The same things were measured in two ways. Each way mixes the same 11 hidden numbers, adds some noise and spreads widely along 6 directions of its own, which tell nothing about the thing.
Some things both ways: the first way, then the second way.
[  6 -30  -1  42  24  -9  -4 -21  -1   8  -7   6   4 -11 -13 -12 -20  -3]
[  2  17  11   4   4  17 -12  -4  18   8  -5  -9  -2  -9  13   7  -8 -20
  -3  10 -17   1   4  -8  -3  -5]

[  5   7   8 -10 -22  18  13   8  -1  -8  -6   9   4  -5  -5  -2 -19 -29]
[ -5  16  15   6 -25  20  20   8 -34   0 -26  11   6  -2  -6 -27   6   9
  -2  10 -19  12   4 -20 -17   1]

[ -5  -1   5  -3   8  10   6 -17  -1  -9  -6  -3   4  -8   2 -11 -16   4]
[  7   0  -6   2  -4  -4   2   5 -12  -1  -1   5  -1   4   8  -2  -5  13
  -6  -2  17  11   5   9   3  -8]

[  0  13  15  -9  -3  -3 -14  30   1  -8  15 -21   1   3   6 -16  35 -16]
[-8 -9  8  6 21  5  8 12 -5  9  7 -7 14  0  0  1 10 -8 -1 -5 25  5 -3  2
 15 29]

[  7 -14  22  -1   9  -9  -4  17 -21 -18 -13  -4  24 -10 -19   0 -10 -24]
[  0   0  24  10  17   1  10   6  11   1  -3   6 -12 -17   9   7  -3 -25
 -12  11 -12   7   6 -16  -4  12]

[  6 -12  14  -4   4  -6   2   9  -2   1  -7  -6  20  -7 -23   0  -9 -16]
[ -5   1   2   8   9   3 -15 -15  27 -27  14 -19   0   2  -5  43 -10 -14
  -3  -3 -18 -20   5   8  21 -18]

[ 10 -13  13 -11  -4  -3  -9  11  -6  -2   2  -8  21   0 -11 -12   6 -19]
[  7   6  -5   0  -4  15  -8 -15  -6 -18  -1 -11  20  14 -12  15  -3  11
  -1   1 -25 -33  10  -6  12 -25]

[ -7  -6   8   4  -5  13 -13 -27   4  -9   0   7  -5  -4 -16   0  -8 -17]
[ -9   1  12   5 -15  17   7  11 -27 -11  -6  -9  13  14  -9  -6   6  -4
 -10   0   0 -10   0   3   8   9]

[  0  -1   9  10   7   0  13 -11  -3  -8 -10   4   2 -10   1  -3  -9  -5]
[ -5   5   2  -3 -11   4   5   5 -21   2 -14   3   6   8  -4 -17  -2  10
  -7  -1   7   8   2  -1  -1   1]

[  9 -20  -3  29 -16 -14  -5  -2   9  21   9 -15 -18   5 -29 -18 -18 -19]
[ -6  12  -6  18   4   3   0   5  13   5  14 -10  -3   0  -3   6  11 -10
  30   5  12  14 -10  14  -8  12]

[ -1   2   7  -1  22  -6   3  15  -8   1  -5 -17   0  -5  -2  -8  10 -15]
[  1  -4 -13  -2   1 -11   5  10 -18  14  10   5   6  11 -19 -10  10  19
  17  -5  34   8  -1  19  -2  14]

[ 13  -2   1  12   8 -10 -12  -8   9  17  -2  -6 -11   3  -2 -27 -13  -2]
[  9  -7  -6  -1  -5   7   7   7 -12 -15  -9  -1  11  -2  -6  -3  -5  12
  -6  -8  -6   0  11   4  13 -10]

[  7  -4  15  13  40 -22   6  -1 -13   3 -19  -9   4  -4 -20  -3  -3 -13]
[  2   8 -11  10  -2   0   7   8  -2   8  10 -11  -8   7 -30  -8   1   3
  23   1  20   1  -5  21  -4  10]

[-16   1  -6  16  28   2 -24 -22   6   5   0 -10 -16   2   1 -20  -4 -12]
[ -5   1 -11  -8  -2 -13  -8   2 -10  -6 -13  14  20   7  22 -12   1  17
 -12  -1  11  11   8  -9  -6   4]

[ 14  -8   7   7 -19  -5  31  33  -5   8  -7  -9  18  -6   4  -1  -4 -12]
[ -5  -2 -16  -8  -1 -14 -19  -9  -4   2   6   0  11  13   9   6   3  15
   4  -8  13  -3  -2  13   7  -8]

[ 10  -7  20  -2  29  -7  -1   3 -12 -16 -13   1  13 -17 -15   5  -1 -20]
[ -2  16   0   4 -15  19   4   3 -24  15 -19 -10   8  11 -22 -28   2   8
  11  11  -2  -5   3   0  -9   0]

[  7 -16  11  44  29 -12 -17 -38   7  -2  -2   1  -5  -6 -19 -19 -10 -13]
[-10  25  -1  18  -2  44  -5   1   7   7   8 -45   4  13 -17   3  -1 -18
  16   5   8 -15 -11  14  20   2]

[ 12 -32  14  -5 -17   4 -11  -2   5  -6   6   5  25 -14 -17 -10 -13   9]
[  9  -1  -8   5  11   3  -1   7  -5   5  18  -7   8  -1   0   4   0   1
  -4  -1  21 -13   7  12  13  13]

[ 15 -17  17  18  19  -3   0  -7  -6  -3 -18  12  26  -8 -15   6   7   2]
[  0  11 -18   1   0  -2  -8  -3  20  20   8   7 -13 -28   5 -12 -11   4
   6  26   1  -2   9 -20 -26   4]

[-7 -1  8 -6  1 -2  1 -2  0 -6  1  0  0 -6 -6 -5  0  8]
[ -9   8  -2   8  10  -4 -11   3  15   2  -3 -14   0   9  19  -4  -7 -14
  -6   2  20   7 -10   6   3  11]

[-16  22   0 -27   4  22  -6 -10  14  11  -3   4   1   8  11   6  15  13]
[ -1  -5   9   3  -5   8  -9  -1   7 -30   6 -15   7   2   3  28 -12 -14
 -21 -10 -16 -17   2  13  22  -9]

[  7 -20   7   6  -6 -17  18  18  -5   3   2   5  13  -9 -14  -3  11  11]
[-14   8  -6   5  21 -17 -18   1  26   9   0 -14   8   9  21  -6 -11 -16
 -11   0  32   5 -13   5  -1  27]

[  7 -19  18  -3  22 -17  -6  -1  -4 -19  10  -2  13 -13 -42 -16  -5 -10]
[ -2  -5 -15  -1   4  -4   1   4  -1   0   5  -6  10  11 -13  -2  -4  16
   4  -2  27   2  -1   5   4   5]

[  9  -4  11   7  -5 -13   8  -8  -7 -14   3   7  14  -7   2   8  10  10]
[ -1   6   0   7  19  -8   5   3  18  20   3   6  -5 -13   8  -8   1  -7
  11   7  14  20  -7 -10 -14  20]

[  7  -2   3   2   5 -10   3   1  -3   3  -7   1   1  -6  -4   1  -7   0]
[  6  -9 -11 -12 -11 -14  -2   5 -16   1 -11  14   8   7   1 -16   3  18
   3  -6   0   9   2   5  -7  -6]

[  2   4  15   5   1   4  15 -11  -9 -21  -8  -3  26 -11  10  13  -2 -12]
[-11  -3   8   1  11  -6  -6  -4   0  -5   3   1   7   1  14  18   2  -3
 -10  -7   8   7   1   1  14   2]

[-14  -4   0  -6  27  -2 -16 -16  -6   5  -8  10 -20  -3 -17 -13 -10 -14]
[ 12 -22 -12 -19   2 -11 -11   4  17 -22  -7   9  -3   9  18   7 -10   4
 -10   5 -16   2   7 -13  -1 -27]

[ -4   4   2   5  -4   9  -1 -45   3 -18  -1  20   4  -5   8  12  -1  31]
[  0  -1  11   1  -7   7   6   8 -18  -2  -8  -6   6   6  -1  -9  -7  -4
 -20  -8   4  -4  -6   6  11   7]

[  2 -23   7  20   9   0  -5   4  -9 -10  -5  10  20 -15 -13   7  -4 -12]
[  0 -10   5 -18   3 -15  -8   3  -6  15  -1  26   6 -13  18  -5   6   3
 -10   5  -4   6   7 -17 -14  11]

[  6  -2   1   9  -5  12  12 -10   5  -7   7   6   4  -5  -3  -2  -1  -3]
[ -3 -15  -4 -13  -7 -10  -5   4  -9   4  -6  19  12  -8  22  -4  -1  18
 -11   1   8  19   2 -12 -10  -1]

Other things, the second way, with their names:
(33): [  3  -7  25  -8 -14  -5  14  11 -27   3 -12  18  -2   0 -21 -10  13  -9
   3  -7 -26   5  -2   4 -10  10]
(352): [ -2  -3   1   8   8  -6  15  16  -2 -18 -11  -1   2   5   2 -10  -9  -2
 -17  -2  19  14   5   0   6  16]
(231): [ 16   6 -18  -2   5   4   1   4  15   9   8  12  -9 -14  13   2   0  12
  17  12   4  23  10 -11 -12 -15]
(400): [ -6 -17  -1  -2  -2  -3  -5   5  -8  -5  -1  -5   7   4  13   1  -1   1
  -9  -9   9   3  -8  10  14   0]
(132): [-10  -4  -2  -5   5 -18 -17   7  18 -15   3  -1   6  16  29   7  -4 -15
 -16  -2  14   5 -11   2  -2  12]
(256): [ -7   4   9   5  14  -7  -8   8  10   0 -10  -3   6   0  11  -2  -2 -18
  -9   5   7   8   8   2  -4  19]
(24): [ -2 -13  10  -4  -5 -15  11  11 -18  -1   0  20 -12 -11  10 -11  -4  -1
 -24   0   4   5   0  -6  -2  11]
(269): [-15   4 -10   5  13 -15 -17   9  18 -19  -1 -12  20  12  25   0  -6 -12
 -16 -10  26   6  -3  11  10  26]
(252): [  4 -10 -10 -13   1 -25  -2  11  -7  -6  -4  19   8   7   3 -14   4   9
  -4  -6   7   7   6   1  -7  11]
(218): [  1   4   5   1   2   3  -9  -3   9  -9   6  -5   1   1   8  16  -2 -12
  -6  -2 -12  -7   0   3   8  -5]
(321): [ -3 -12  -5  -3  -5 -11  -9   2  12 -17  15   0   0  -4  10  17  -5  -6
  -9  -5  -2  -7  -5   6   4   0]
(511): [ -5  18   5  19  10   2  -2 -13  16  -4   2  -7   0 -12   9  11  -8 -12
  -3   4 -13  -7  -1  -6   2   1]
(217): [  5 -11   6 -14  -4  -6  -4  -4   6 -18  -8  13  -3  -6  20   6 -12  -4
 -25   0 -31  -5   3 -20   2 -19]
(362): [ -8   6  10   4  -2  -1  -2   0  -3  -5 -18  -3  11   0   9 -10 -10  -7
 -20   0  -7  -1  -2  -8  -3   9]
(530): [  0  -8  -3   0  -3 -11  12   5 -11   3  15  17  -6 -16 -18   3   4  12
   6   1   7   2   6   0  -7   9]
(93): [  9  14   0   8  16   9  -4 -24  20  10  -6  -6  -8 -11 -16  11 -12   1
  14  18 -30 -16  13 -19  -6 -26]
(290): [  6  -7  -1   0   8  -9   6   9 -10   7  17   1   7  16  -5   0   9   2
   6  -7  23  -4 -15  11   3  17]
(13): [ -4  14   2  17   6  10  13   4 -18  15   6 -10   0   1 -22 -16   1  -1
   2   7  19 -16   2   3   4  23]
(311): [ 19  -9  -5 -10 -17  -4  16  -1 -13  -1  16  32 -14 -24 -19  14   1  27
  10   5 -20   6  14  -8 -16 -25]
(11): [ 10   3  12   2  12  -4  13   7  -5 -10 -13   3   7   3  -5  -7 -16  -2
 -29  -2   3  -3  10  -8   5  10]
(417): [ 10 -11   6   5   3 -18  11   2 -13  -4  11   4  -7   2 -17   4  -5   0
  -8 -13   3 -13  -6  21   9   6]
(239): [  4 -10  -4 -10  -1 -10 -10  -9  -1 -11   4   7   9   5   1  18   4   9
   3  -9 -14  -6   3   3   8 -18]
(320): [  2  21   8   8 -19   5  22  18 -34  -1  -4   5  13  15 -18 -29   9   3
  -1 -10  11   4 -10  10 -10  31]
(171): [  0 -22 -15 -12   6 -14   5  21  12   2  12  16 -19 -17  -1   2   1   6
   9   7  24  30  12   1  -4   5]
(241): [  2  -8   7   4   6 -19  15   8   5  -1  -8  18 -20 -16  -4  -9  -4  -7
  -1  11  -9  16   6 -11 -19   7]
(560): [ -4  12   8   8  24  -4   1   3  13  12  -5  -6   6  -1   1  -8  -4 -15
  -4   2  13   5  -2  -5  -2  27]
(53): [ -2  -8 -17  -6   1  -9 -20  -3   8   4   6  -5   6   6  18   5   2   5
   9  -9  10   5 -10  15   9  -9]
(613): [ -1  19   7  23   0  11   4  -2   0   2   7 -21 -10   0 -16   3  -7 -16
   3   5  -2 -17  -5  15   6   6]
(203): [  1 -15   3   0  22  -8  -5  -3  12 -20   1  -2  16   3  10  28  -2  -1
 -11  -9   0   1  10   0  20  -6]
(90): [ -5   2  -8   9  23   6 -11  -1  44   0   9 -24 -16  -8  16   7 -15 -27
   0   8   6  -2  -9  -3  13   2]
(562): [  0  -7  -3   4   9  -3   9  -1   5   4  22  -1  -6  -3 -23  17   6   3
  20  -4  11   1  -6   8   6   4]
(565): [  3 -11   4 -10   8 -12  -6  10   4   0 -14  20   8 -13  34  -8  -3  -2
 -19   8  -4  16  12 -20 -13   7]
(526): [  3 -25  -4  -8  11 -21  -1  12  -4  -5  18   9   7   2  -2  14   9   3
   1 -14  20   4   1  18  11  15]
(387): [  3 -16  10 -18 -15   4   6  23 -50 -15 -18   2  27  28  -5 -18   2  12
 -34 -23  17  -2   8  19  28  10]
(220): [-11   9   7  14  -9   4  10   8 -10   8   5   2 -15  -6  -6  -1   4  -4
   9   8  12  18  -4   6  -8   8]
(464): [  2   1   2   4  18  -4  -2   1  19  12  11  -1  -6  -7   4   8   0 -11
   8   5   8   5  -4  -1  -4  11]
(563): [  9 -14 -23 -26 -18  -4 -19  -5  -7  10  13   8  -1   7  -2   3   3  22
  14  -1  -4 -10  -1   7  -1 -28]
(594): [-17  32  -1  22  -1  21 -13  -6  13 -19 -20 -35  18  18   5   0 -11 -14
  -3   2  -1  -3   2   8  10  -2]
(419): [ 10   7 -12   4  20  -9   3   4  19   6   9  15 -12 -15   9   4  -3   5
   8  19  12  17  19 -15 -16   0]
(105): [-11   7  19  -2  15   8   6   3  -8   8  -7  -8  14  14 -11  -5  -1  -9
 -15  -6  16  -3  -5  -6  14  25]
(111): [ -3  12  -4   4   1   2   3 -12   6   7 -10   4  -6   0 -15  -5   3   7
  25  14 -17   7   3 -17 -16 -15]
(145): [  4   7  11  17  -1  12  22   9 -12 -10   9 -15  -7  18 -23   1   0 -10
   2  -6   8  -7 -15  16  14   7]
(553): [ -9 -11  14   8  27 -17  -3   3  21  -3   5  -7 -13  -4  20  13  -5 -31
 -14  -7  10   7 -11   9  16  17]
(454): [  6 -11  -7   4   5  -8   8  11  17   4  17  12 -18 -20  -2   8   1  -1
  16  15   5  16   3  -6 -18   2]
(438): [ -7   1  17   6   3  12   3   7  -2  -3  -5 -14   3   3  -8   3  -2 -18
  -7  -3  -1  -1  -2   6  12  12]
(95): [  1  -6  -1  -3   3  10 -11  -2  -8  -1  -4 -14   3  11   3   2  -5   0
  -9   3  -1 -18   5   3  18 -14]
(57): [  0   3 -15   4   2 -12  -9  -5  19  -2  10  -3  -4   3   0   7  -2   1
  16   4   2  -1  -7   6  -9  -5]
(573): [ -3   9 -12   0  -4  -3 -13  -3  13  -1  -6  -4   7   5  11  -2  -8   7
   3   3   6  12  -4   0  -9  -7]
(268): [ 22  -9   3 -11 -15  28   5   4 -19  -2   7   7   2  -6 -14  18   9  14
  12   6 -29  -6  19  -5   6 -33]
(413): [-10  -9  19   2   7  -5   3  17  -6 -15 -26 -15   6  26  -1 -14  -6 -24
 -20  -9   9   8  -7  13  13  18]
(196): [ -9  12  -8  10   1  17 -14  -2   3  -3  -8 -30  17  14  -1   1  -8  -1
   0  -1  14  -6   2  15  15  -2]
(178): [ -1  15  10   8   3   6   9   3   0  12 -18   6  -1 -13  -3 -14  -3  -3
   4  13  -7  19   9 -14 -19   7]

Some of these things the first way, each followed by its name:
[  3 -10   1  -3  -9  -1 -10 -21   7  -1  13  -5   1  -3   2  -6   0  -2]
(203)
[-18  -4   4 -13  -3   5 -26  -6  11 -12  14   4   6  -4 -14  -3  -4  15]
(218)
[ -4  -3  14   2  15   0   3   1   8  -2 -13  11  -5 -24 -17  -4 -24 -17]
(171)
[  9  15   6  30  20  -9 -11 -16  -1  -1  -5 -15 -11  14   0  -9   8  -6]
(400)
[ 10 -20  11   3  13 -18   6  13 -15  -6  -7   5  21 -15  -6   1   3  -5]
(560)
[  4  -9  19   4   1  -6 -11   0  -4 -18   0  -9   8  -9  -8  -5   6   1]
(95)
[ 10   7  24 -12  11  -1  12  23 -15 -16 -18  -5  37  -5  -8  14   7 -18]
(530)
[  2   6   8  -4   3  -9  -3  14 -12 -11 -12  -3   5  -3   1   8  -4  -1]
(553)
[ -6  23  13 -29   0   1   9  22  12  18  -3 -19  -5   1  10 -12  22  -7]
(594)
[-11   2   9   0  12 -17  -9   9  -4   9 -10  -6  -4   0   0  -4  12   3]
(252)
[ 17 -15  10  36  16 -22  -9 -31  -3  -2 -15  15  -1  -5 -12  -7 -17   4]
(90)
[-10   7   4  -1   0   9   3   3   3  -3   2   6   1  -5   6   7  14  15]
(563)
[  7 -17  -3  14   9  -6   1  -6   1   4   3   2  -5 -12 -13  -8 -13  -9]
(178)
[  4  -2   4 -12 -18   5   9  43   6  17  -5   0   8   6 -24 -10  -6 -13]
(321)
[ 17   2  14  -1  -5  -8   5  16  -9  -4 -11  -9  29   7   2   2   2  -7]
(511)
[ -1 -24  18  15  20 -22   5  22 -18 -26   6   0  20 -19 -25 -18  -1 -21]
(105)
[ -7  17  16 -13   1   5  -2  10   0   0  -2  -7   9   2  21   5  38   6]
(565)
[ -7 -14   5  -3   9  19 -27 -16  10  -8  11   1   0 -12 -16 -16 -14 -16]
(268)
[  1  -4   3   4  -3 -14  -2  -1  -6  -8   6  -6  -8  -4 -10   0   0 -13]
(111)
[  1  -6 -18   4 -10  13   4  -3   7  29  -6   7 -17  -2   9   1  -8 -10]
(526)
[  2   1   6  22  19 -13  -5  13   0   9  -3 -15 -10   3  -8 -16  10 -15]
(438)
[ -4   2 -23 -22 -20  19  -2 -11   1   6  -5  16 -12   6   9  10 -11  27]
(417)
[ -1 -14   6 -13   3  -4  12   9 -11   0  -6   3  13  -7  -2 -18   3   8]
(11)
[  0 -19  -4  -2  -5   1  -2   9 -13  -2   6   0  -1   2 -19 -14  -5 -17]
(290)
[  4   8  18   8 -19 -17  23  -5   0  10  -9 -12  -4   7  11 -16  18  10]
(352)
[  3   7  14   1  -4 -11  17  14   4  22 -14  -6  10   0   8  -3  13  -2]
(269)
